The groups are shells around one centre, one inside the other: the same stretched ball of 3 dimensions in 6 sizes.
In the rows, zero is written as 128.
Some rows, each with its group after it:
[139 125  83 129 152 138 133 164 132 188  75 107 138 158] -> J200
[112 115  74 103 161 107 148 103 108 169  66 122 115 188] -> J787
[117 124 102 109 171 113 169 128 110 154  89 123 101 170] -> J56
[120 126 102 112 169 117 165 134 114 157  89 121 105 167] -> J200
[133 167 110 131 132 144  89 138 145 143  90 108 117 123] -> J56
[161 184 123 160 118 179  64 200 174 158 102  92 140  85] -> J724
[133 165 111 131 134 144  92 140 144 144  91 108 117 123] -> J769
[118 156 107 116 143 125 110 109 128 135  87 117 103 142] -> J298
[131 143 114 125 158 134 144 155 129 153  97 114 110 142] -> J769
[138 144 110 131 153 141 135 167 136 162  95 110 119 137] -> J769
[142 190 136 144 126 160  76 160 159 126 109 104 111  91] -> J769
[128 186 149 130 142 142 107 139 142 105 119 115  85 102] -> J298
[151 195 138 152 120 171  66 177 168 132 111  98 119  80] -> J200
[139 162 132 136 151 147 129 171 142 140 110 110 106 116] -> J298
[149 150 109 143 144 155 118 188 149 172  94 102 133 125] -> J787
[114 144 101 111 152 117 128 105 119 140  84 121 101 156] -> J56
[115  98  63 103 170 106 166 116 103 189  60 121 125 202] -> J787
[120 145  94 115 144 124 113 111 126 148  79 116 112 153] -> J298
[121 173 138 122 149 131 122 125 131 110 111 119  84 120] -> J724
[143 141 104 135 151 146 132 177 139 172  91 107 128 138] -> J56
[154 200 151 156 124 175  74 192 171 125 122  98 113  71] -> J724
[140 198 154 143 131 159  86 161 157 109 122 107  96  82] -> J724
[124 171 126 124 142 134 107 124 135 121 102 116  95 122] -> J200
[155 200 140 157 116 177  58 184 174 132 112  96 122  73] -> J787

New rows. What belongs after each?
[126 122  94 117 165 123 159 146 118 170  83 117 117 167] -> J769
[142 192 135 144 124 160  71 157 160 125 108 103 111  91] -> J56
[109 113  82 100 170 102 164 103 102 162  73 126 106 190] -> J769
[107 117  86  99 169 101 163  97 102 156  75 127 101 187] -> J200
[145 199 152 147 128 164  81 170 162 114 122 104 102  78] -> J787
[139 194 147 141 130 157  84 156 156 114 117 107  99  88] -> J56
[151 150  90 144 130 159  89 178 154 183  79  98 149 128] -> J298
[158 184 135 156 127 175  82 200 169 147 111  96 127  85] -> J787
[132 184 144 133 140 146 104 147 145 113 116 112  92 101] -> J56
[118 127 105 111 170 115 167 130 112 152  91 123 100 166] -> J56
[146 194 152 148 132 164  90 178 161 119 122 104 103  81] -> J724
[135 180 127 135 131 149  86 144 149 128 103 108 108 107] -> J769
[121 158 128 119 156 127 138 131 126 125 105 120  90 134] -> J200
[123 148  98 119 143 128 111 120 129 149  82 114 113 147] -> J56
[148 141  92 140 141 153 111 180 147 185  82 101 144 136] -> J56
[147 184 121 147 120 164  66 165 163 143  98 100 126  96] -> J787
[103 110  82  94 174  95 171  91  96 157  72 129  99 196] -> J787
[122 110  71 111 162 116 151 127 113 184  66 117 127 185] -> J769
[154 179 132 152 132 169  92 195 163 148 110  99 124  93] -> J56
[139 133  77 130 140 141 107 153 138 187  69 105 144 154] -> J298
[135 133 104 127 160 135 148 164 129 168  91 112 120 149] -> J787
[148 149  97 141 137 155 102 178 150 177  85 101 141 129] -> J769
[125 176 130 126 139 137 102 127 139 118 105 114  95 116] -> J56
[121 128 103 113 167 118 161 134 115 155  90 121 104 164] -> J769
[155 184 122 155 119 173  65 186 169 152 101  95 134  89] -> J56
[112 149 111 109 155 116 133 104 118 129  91 123  92 152] -> J56
[112 132 108 106 169 110 162 113 109 140  91 126  92 166] -> J200
[160 192 136 160 120 180  67 200 174 145 112  94 130  76] -> J787
[148 167 126 144 139 158 107 183 153 150 106 103 121 108] -> J769
[121 151 126 117 161 124 148 132 122 129 105 121  90 140] -> J787
[150 165 102 146 124 163  75 173 159 167  86  97 141 113] -> J724
[125 185 140 128 137 140  97 128 142 108 111 114  89 106] -> J298
[128 178 130 129 136 141  96 131 142 119 104 112  98 112] -> J56
[122 161 116 120 144 130 112 120 131 130  95 116 100 134] -> J769
[148 180 115 148 119 165  64 167 163 150  94  98 132  99] -> J298
[104 115  87  96 172  98 168  94  99 153  76 129  98 190] -> J56
[113 119  77 105 159 109 143 103 110 165  68 121 114 183] -> J787
[159 183 131 157 126 175  80 202 169 152 109  95 131  86] -> J787
[153 168 118 150 132 166  92 191 160 161 100  98 133 105] -> J769
[110 115  78 101 164 104 153 100 105 164  69 124 110 188] -> J56
[147 195 151 149 130 165  87 177 162 120 121 103 105  80] -> J787
[121 149 126 117 163 123 151 134 121 130 105 121  90 142] -> J724
[155 199 143 157 120 176  66 189 172 131 116  97 120  73] -> J56
[120 168 132 120 149 129 121 122 130 116 106 119  87 126] -> J56
[119 118  72 110 156 116 137 116 116 176  65 117 125 180] -> J787
[142 187 125 143 121 160  67 155 160 134 101 102 118  96] -> J724
[113 136  95 108 155 113 134 102 115 145  80 122 103 165] -> J56
[130 179 134 131 138 143  99 138 144 119 108 112  97 109] -> J769
[136 172 136 135 145 147 116 160 144 129 112 110 101 110] -> J769
[109 131 105 103 169 107 162 106 107 139  89 127  91 170] -> J200
[144 133  91 135 149 145 127 176 139 185  82 105 139 146] -> J56
[125 148  94 120 141 130 106 121 131 153  79 113 117 147] -> J724
[123 121  98 114 170 118 168 141 114 164  87 120 109 169] -> J787
[116 161 133 115 157 122 138 117 122 114 108 123  81 134] -> J298
[156 189 140 156 127 174  82 197 168 140 115  97 122  81] -> J787
[153 189 128 153 118 172  62 180 169 143 104  96 128  86] -> J56
[121 140  93 115 149 123 122 118 124 154  79 116 114 157] -> J769
[149 191 145 150 129 166  85 181 163 128 117 102 111  83] -> J200
[127 180 132 128 136 140  96 129 142 116 106 113  96 111] -> J787
[158 167 115 153 130 170  89 199 164 168  98  96 140 103] -> J787
[135 161 130 132 151 142 128 161 139 138 108 112 104 121] -> J200
[156 168 111 152 127 169  82 193 164 168  94  95 141 105] -> J56
[118 131 107 111 167 116 161 128 114 149  92 122 100 163] -> J769
[109 108  76  99 171 100 167 102 100 167  69 126 109 195] -> J200
[119 165 117 118 142 128 107 111 130 124  95 117  97 133] -> J298
